There are 7 hidden switches. A switch that is on adds its own fixed numbers to the row, and there is some noise. The rows also spread widely along 13 directions, which tell nothing about the answers.
Known rows, each followed by its switches (1 for on, 0 for off):
[ -7   9 -16   3   3  -2 -11   6 -20  16  20  17  23 -12  33 -13 -13 -15
 -11  -3 -13   6  12 -13  -1  10  16   2  12 -22 -11  13 -14   8   7   4
  -6] | 1 1 0 0 0 1 1
[-11   0 -19  -1 -12  14  27   2  17 -16  -8  -8  -8   9  -5 -14  -5  12
 -29   4  11   0 -24  -6   9   3  17   9 -16  -4  38  13 -15  -6  16 -11
   5] | 0 1 1 0 1 1 0
[ -5  10  -6   1  -9   6  30   2  11  -5  -2   3  16  14  14  11 -10   8
 -12   0  13  -1   3 -23  21  14  -2  17   1   5  15   8   0  13   4 -22
  -5] | 0 0 1 0 1 1 1
[ 12   1   6   9  11   0 -18   0  20   8 -15 -21   7   4  19  -1  37  12
  10 -14  -3  -3 -13  -3 -35 -22  -5 -14  13 -11  20  -2  -6   0  -6  11
 -13] | 1 1 1 0 1 0 0
[ 12   8  13  10 -16  -1 -18   2  -6  17 -11   4  20   8  16  14  23 -14
  15 -28  -1  23  -1  -3  -9  -9  -4   3  15 -18 -17  14   1  10 -32  37
 -14] | 1 1 0 0 1 1 0
[ 14  -1  12  12  17   4 -11  24  10  19  -5  -6  19  15  15   7  10   1
   3 -14   2  -3  -7 -39   8   7  -5  -8  18  17  -8   9   6   2 -16 -13
  -7] | 1 0 0 1 1 0 0
[ -4  27   5  12  11  -5 -10   1  -9  17   4  16  19   4  27  12  -5   5
   7  -5   3   1  17 -12 -11  -2   1  13  20  -3   3  12   8   7 -13  -2
  -2] | 1 0 1 1 0 1 1
[ -7  15  -9   8   4   3  -8  -5   0   9  -3   2   4 -23  16 -11   1   7
 -16  -2  11  -9  -3  -5   8  -1   9  14  -3   5  27   7  -3  11   0   0
  -3] | 1 1 0 0 1 1 1
[ -4  30  -9  -1  17  -7  -7   9   2  21   3  -6  10  -2  17 -26 -11  -1
   6   2  -4   1  -6  -9  18 -13   1  19   5  -3   8   4   5  12  11  -2
   1] | 1 1 1 0 1 1 0
[ 15   8  10 -10 -27   3  24  -4  31 -18 -22 -32  17  27  10   9  38   9
   8 -13   8  17 -20 -15   8  -6 -18  -3   1  -7  14   1 -10  17  -2   8
 -15] | 1 0 1 0 1 1 1
[ 13   5 -14   8  20  -6  -6   3  13  15  -5  -7  12   0  15  -6 -10  -8
   8  -4   4   9   4 -15  15  -2  -3  -6   3  -8 -17   0   0  15  -2   9
  -1] | 0 1 1 0 0 0 1
[  1 -20  -7  -4 -22  -5   0 -10   8  -4 -19  12   9  -8 -13  21  11  16
 -10   3  12  14  -5 -27 -18  -4   6   2   4  -4  24  -7   1   2  -7  -7
 -30] | 1 0 0 0 0 0 1
[ 12   2 -28   6  22  -9 -42  -9  13  24 -13   5  -9 -29 -21 -28 -10   9
  -3  -1   8  13 -19 -11   9 -23  13   3  -6  -9  18   4  -5   6 -11  26
  -1] | 1 1 0 0 0 1 1
[ -6  -8 -10  26  26  -9 -11  11   6  31 -15  16  14 -13  32  -8 -14  -2
  -5 -15  -3 -29   5 -29   9   2  -2   8   5  10   3   2   5   8  -4  -8
   2] | 0 0 0 1 1 1 1
[ -2  -5 -22   2 -18  -8  -4   0   9  10 -19   7  13   3   6  -2   3  -5
  -9  -4   7  24  -8 -25  -3  -9  11   7   1 -16   1   4  -9   6  -6   8
 -14] | 1 1 1 1 1 1 0
[ -4  -2 -21   3   9  -7 -18   9  -3  26  -1  15   3  -7  -3 -21 -19   4
  -4   1 -14  11 -21 -17  -4 -12  17  11   7 -15   8   7   1 -11  -2  -1
  -5] | 0 0 1 0 1 0 1
[  6  19  -3  17   5  23  24 -11  11  -2  11   6   8  14  21  15  -9  17
 -12  -9  17  -9  10   6  17  20  -4  12   0  -3  18  22 -11  14 -11  -2
   8] | 0 0 1 0 1 1 1
[-17  -4  -8   9 -12 -12  19  -4   0   3 -22  19   8  -7  12   3  -8   9
  -8  -6   0 -12  -6  -1 -13 -10   6  27  -5 -11  36  -1   3   1   9   0
  -7] | 0 1 1 1 0 1 1
[-11  24 -10   5  -8  12  -3 -14  -3   2   8  -2   5 -11  24   3   5   8
 -16   4  16   9   6   5  -9   5  11   6   1   0  16  12  -9   9  -5  -4
  -5] | 1 1 1 0 1 0 1
[ -1  11   7   3  -2  -6 -37  -1  12  25 -22 -13   7  -4  11 -13  40   7
  11 -22  -1   5 -30  -3 -13 -26 -11   4   7   9  17   7  -3  13 -21  12
  -7] | 1 1 1 0 1 1 0
[ -5  12   4   0  -6  -8   6 -17   8  -5 -12  -7  -2  -7   7  10  11  12
   8   6  14  -2   5  12 -16 -14  -8   6  -1  -1  18 -11   6  13   3   6
  -9] | 0 0 1 0 0 0 0
[ -7  -4   1  10  -5   2  13   4   7   2  -6 -10  22  -7  55  -7  25  -1
 -12 -18 -11 -33  -2  -8  -3  12  -8  -4   2  -3  17   1 -20  16  17   0
  -8] | 1 0 0 1 1 1 1
[ -7  -9 -30   0 -11   5 -17 -11   4  23   8   6  18 -17  30 -21   6  -2
 -17 -15  -6   1 -13   0   8  11   0   3  -5 -12   4  10 -36  26   0   6
  -6] | 0 1 1 0 1 1 1
[ 10   7  11 -10 -14  -2  15   3  11 -12   1 -20  24  12  27  15  24  11
   4  -2  -3  -1   2 -18 -16  -2  -6   0  17 -13  19 -10  -6  13  14 -10
 -20] | 0 0 1 0 1 1 1
[ -9  -3   7   3 -26   5  15   6 -11 -10  -6  15   6   1   6  16   9  12
 -16   0   2  -3  -1 -19 -23  -4  21  20   9 -13  38   6   4 -10   4  -3
 -21] | 1 0 1 0 1 1 0
[  4  27  23   5  16   4 -24  16  12  19 -11 -25  10  19  14  -8  30   3
  16 -21  -3   7 -29  -1  -9 -15 -14  -7  13  21   4  16   5  -2 -23  -1
   6] | 1 1 0 1 1 0 0
[  0   0 -18  25 -12  -7  25 -18   4   0 -28  26   4 -11  11  15 -16  -3
  -7 -10  16   4  17   3   1  -8   9  23  -9 -33  14   4   7   5  -5  36
 -13] | 1 1 0 0 1 1 1

New rows, each followed by its switches (1 for on, 0 for off):
[  6   2  14  -3 -13   4  -1   8  14   5 -10 -17  24  11  24   7  36   8
   1 -17   2  -3 -15 -30   7   5 -14   0  12  12  11   4  -6  19  -8 -12
 -15] | 1 0 1 0 1 1 1
[  1   6   3   7   6   0  -5   7   1   9   2  -5  14 -14  30  -9  10   6
 -10  -9  -5 -22  -2 -15   4   4   3   4   6   1  20   3  -8  10   9   1
  -5] | 1 0 0 1 1 1 1
[-21   0 -21   3 -19  -4  16 -16   8   0 -19  11  -1  -5   4  -5  -7   6
 -13  -3   4  10 -16  14 -17 -11   7  14 -13 -14  27   4  -6  -5   4   1
  -8] | 0 1 0 0 1 0 1
[-10   9  -5  -5   4 -16  13   2  13   2 -24  -9  -4  -8  -6 -18  -2  15
   2  10   4  -9 -21  -4   4 -23   0  21 -10   5  38 -12  11   3  23  -6
  -5] | 1 1 1 1 0 0 0
[  4 -12   0  -2   0  -2  -6  11  10  16  -2 -11  23   0  31 -19  19  -3
   0 -23 -22 -16 -22 -16   8   5 -11  -4   5  -4   5   1 -18  15   7  -1
  -8] | 0 0 0 0 1 1 1
[  7   5 -17   7  14  -1  -1   3  -1   0  10   1   4 -18  15  -9 -19  -1
 -13  13   8  -6  16 -25  20   8  16   0   1  -9   2  -1  -4  11  14   2
   0] | 0 0 1 0 0 1 1
[ 13  15  21  15   9   3  19   6  20  -8 -25  -3   4  27  -6  21   8  25
  10 -11  12  -5 -11 -17  -7 -11  -5  13  10   2  35  11  15  -8 -14   1
  -1] | 1 0 1 1 0 1 1
[ 16 -23  -3  27  25   4 -12  18  17   8 -15   5  13  13  18   8   4   2
  -6 -22  -6  -9  -1 -37 -17   5   7 -24  13  -8   0  12  -7 -11 -13   1
   2] | 0 0 0 1 0 1 1
[  4   1  -9  -1   1 -14  -6   4  15  22 -18  -8  17  -8  14  -9   9   6
   5  -6   1   0 -15 -24  13 -11  -8  10   3   5  10  -7   1  17   3  -5
 -15] | 1 1 1 1 1 0 1
[  1  -3 -12  12  15  -7 -12   6   4  23  -5  -9  14 -17  40 -31  11 -17
   3 -15 -13 -21  -4  -9  19   1  -7  -5  -4  -6 -10   1 -16  27  13  21
   0] | 1 1 1 0 0 1 0
[  9  14 -11   5  -5  14 -19  -3   8  21  -1  -5   9   1  10 -18  13  -2
  -6 -21   3  19 -26   1  28   5  -3   5  -4  -3  -3  28 -22  18 -26  24
   5] | 1 1 1 0 1 1 1
[ -8 -11 -23  18  22  -6  17  -1  16  -6 -18  -1  -4 -10  21 -16 -13  -5
 -13   9   6 -20  10 -19   3  -1   7 -14 -13  -4   6  -8   2   0  26  -3
   1] | 1 0 0 0 0 0 0
[ -1  10   2  -3 -16  -4   1  -4  12  -6 -17 -16   8   0  14  -3  26   3
  -4  -7   5   8 -12   1 -16 -15   2   2   0 -11  20   0  -9   4   3  15
 -10] | 1 1 0 1 1 1 0
[-19  25 -16   1  -1 -10   0 -21  -7   5   5   5   5 -16  30 -14  -7   4
   0   6  -3  -4  10  23 -16 -12   1  12  -1 -21  15  -2 -11  14  16  11
   1] | 0 0 1 0 0 1 1
[-27   2 -27  -3 -24  -8  16   0   4   8 -13  15  11  11  11 -11 -14  -3
 -14  -1  -1  17 -18  -8  -4  -6   8  22  -6 -12  12   7  -9   1   9 -13
  -4] | 0 1 1 1 1 1 0
[ -4 -16 -33   8  -2   0  11  -9  11  -1  -7  12   9   1  15  -9 -12  -6
 -14   0  -3  12   2 -12  -7   5   9 -15  -6 -28  -5   4 -19   0   9   7
  -8] | 1 0 0 0 0 0 1
[ -9  17   3   2 -20  -2  24   6  -9  -6 -12   2   8   5  12  -9  -1 -10
   0  -9  -5  10 -14   2  14  -3   7  21  -7 -17   8  15   3   1   3  22
  -2] | 1 1 1 0 0 1 1
[ -5  17  -8   3  15  -5 -12  -7   3  24   3   4  12 -10  17  -8  -2  17
   3  -2  -1  -9  -6   5  -6  -7  -5  15   7   2  24   4  -6  14   1  -7
  -5] | 1 1 1 1 0 0 1
[-24   5   6  -1 -18 -18   1  -1 -13  18 -14  17  15 -18  16  10   1   4
   0  -3   2  -3  -3  -7 -11 -10  -1  31   6  11  21 -10  20   8   0 -18
 -23] | 0 1 0 0 1 0 1
[-24  19   4  -8 -10   0  18   5   3   2  -4   1  16  17  15   0   6   9
  -2  -2  -2   3 -15  -3 -15  -6  -5  17   8   8  26   4   6  -2   9 -33
 -13] | 1 1 0 0 1 0 0
[ -2  26  -7  11  18   2 -17  -1  12  10  -2 -11   5  -7  25 -12   5  13
  -7   0   9  -7   0 -14  -2  -6   5  -1   6   6  19   9  -6   7  -3  -5
   8] | 1 0 1 1 1 1 1
[ -2  21 -14   3 -10   2 -17  -9   1   6   2  -7   8  -2  25  -7  14 -10
  -2  -2   7  23   4  -3  -6  -6   5  -7   4 -16 -14  12 -16  13 -10  19
  -3] | 1 0 1 0 1 1 0
[ -2 -11  -7  16  19  -1 -11  20  -9  18   1   4   3 -17  21 -25 -10 -11
  -9 -10 -19 -19 -10  -8  -1  -3  18   0   1 -12   4   5  -2  -9  10  12
   0] | 0 1 0 0 1 0 0
[ 19   2  12   8 -15  14 -15   4   6  -2 -11  -6   5   2  -6  22  23   8
  -9 -15  21  20 -11 -24   1   2  12   2   9   4  11  18   0   2 -35  12
  -7] | 0 1 1 0 1 1 1
[-20  10 -10  14  -8   6  -6   1  -6   8  -9   8   9   5  31 -14  10  -6
 -12 -19 -10   4 -17   6 -19   1  13   1  -2 -13   9  28 -20  -6  -9  13
   9] | 1 1 1 1 0 1 1
[ -9  23  -1   4   3   3  30  -2  19 -21  -8 -21   7  13  28  -3   4   7
  -7  -1   3  -8  -3   4 -13  -6   1   0  -3 -12  30   0  -3  -2  23 -11
   3] | 0 1 0 0 1 1 1
[  3  -8   9  13   6  -6  19  13  -1  -6  -8  14  15   2  17  23  -2  11
  -4   5   1 -23  23 -40 -18  -1  11  10  18  -8  27  -9  18  -1  16 -16
 -21] | 1 0 1 0 0 1 0
[ -1  10  13  15  -2 -14  -5   9   7  -7 -33 -16   1 -15  18   9  20  -3
   0  -1  16  -2   4 -30 -13 -21  12   3   5   5  15 -11  24  -2  -4   6
  -8] | 0 1 1 0 1 1 1
[  5  30   4 -14  12  -8  -9  11  19   6  -9 -27  11  14   0 -23  13  10
  15  -1  -6  13 -31 -16   9 -19  -8   5   6   5  19   3   3   7   6 -10
   2] | 1 1 1 0 0 1 1
[ -6  -4 -28   1 -12   0 -14   1  -5  12   1  14  11   2   9 -12 -11 -13
 -12  -7  -5  30 -11 -15  -3   3  19  -4   1 -23 -13  19 -20   0 -10  10
   0] | 0 1 1 0 0 1 1
[-12  14  -1  17  -1   2 -18  -2  -4   4 -13  -2  -3 -17  22  -7  10  -6
 -12 -12   8   2  -7   1 -13  -8  16   0  -3  -1   9  13  -1  -5 -15  17
   6] | 0 1 0 0 1 1 1
[ 22  -3   5  10  19   3 -14   2  18   0  -9  -8   6   7   4   5  20  27
   5  -8  -6  -8  -9 -18 -33 -18   5 -11  18 -19  36   2  -4  -6  -3   9
 -11] | 1 0 1 0 0 1 1
[ 24 -10  -1  18  13  11  -2   8   4   4   0  -2   2 -15   8  -3   2   2
 -11  -9   2 -11  -2 -17  17   7  12  -5   0 -13   6   9  -3   0  -6  28
  -7] | 1 0 0 0 1 0 1
[  7  31  -4   3  10   1 -24  -3   8  20   0 -20   1   2  11 -19   6 -10
  13  -8   7  24 -16  14  17 -12  -8  -2  -2   1 -20  12  -5  14 -19  24
  10] | 0 1 1 0 1 0 0
[ -1   9 -13   8  -6  -9   3 -13  11  14 -18  10   9 -12   7   6  -5  -2
  -4  -2  27   8  10 -14  23  -5  -7  20  -5   6   3  -2   8  27  -9   8
 -13] | 1 1 0 0 1 1 0
[ 19   1   1   8  -3  12   0  -1  13   2   0 -10  12 -11  16  10  15  14
 -13  -6  19 -12   5 -24  26  15   0   4   3   6  15   6 -12  25  -8   8
  -9] | 1 0 1 1 1 1 1
[-17  13   9   4  -3   7 -16  18 -11  17   3   4  14   0  19  -3   9   6
 -11 -13  -4  -3 -18 -21  -5   5  10  16  13  20  20  20   2  -2 -12 -25
   0] | 0 1 1 0 1 1 1
[ -5  11 -15  10 -10   3  22 -10  10   0  -7   1  11   6  27  -5  -7 -11
  -7 -14   6   7  -1  10  18   7  -5   8 -11 -16  -4  13 -14  15   0  16
   3] | 0 1 0 0 1 1 1
[  2  14   9   6  -1   3   0  10   4  12 -12   5   6   8  -5   6   3  20
  -1  -9   4   4 -23  -9  -5 -10   5  24   9   5  33  15  11  -9 -16  -5
  -7] | 1 1 1 1 1 0 1
[ -1  -3  -4   4 -20   4   5   2  14  -1 -24 -13   0  -7   6 -16  23   2
 -15 -14   7  -2 -31 -15  26   2   3   7 -17   6  17  12 -15   8  -7  17
   1] | 1 0 1 1 1 1 1
[  0   9 -21  13  13  -1  18  -2  -6 -10   9  19   2  -4  12   3 -41   2
 -15  18   6   0  28 -18  -1   4  27   9   3 -30  10   4   3  -7  17   3
   1] | 0 0 1 0 0 1 1
[-15  13  -7  12  -1  11 -25  -5  -3  18   9   8  12  -2  32  -4  10   3
 -15 -18   2   1  -5   3 -14  11   2  -4   8   6   3  24 -23   5 -22  -5
   7] | 0 0 0 1 1 1 1
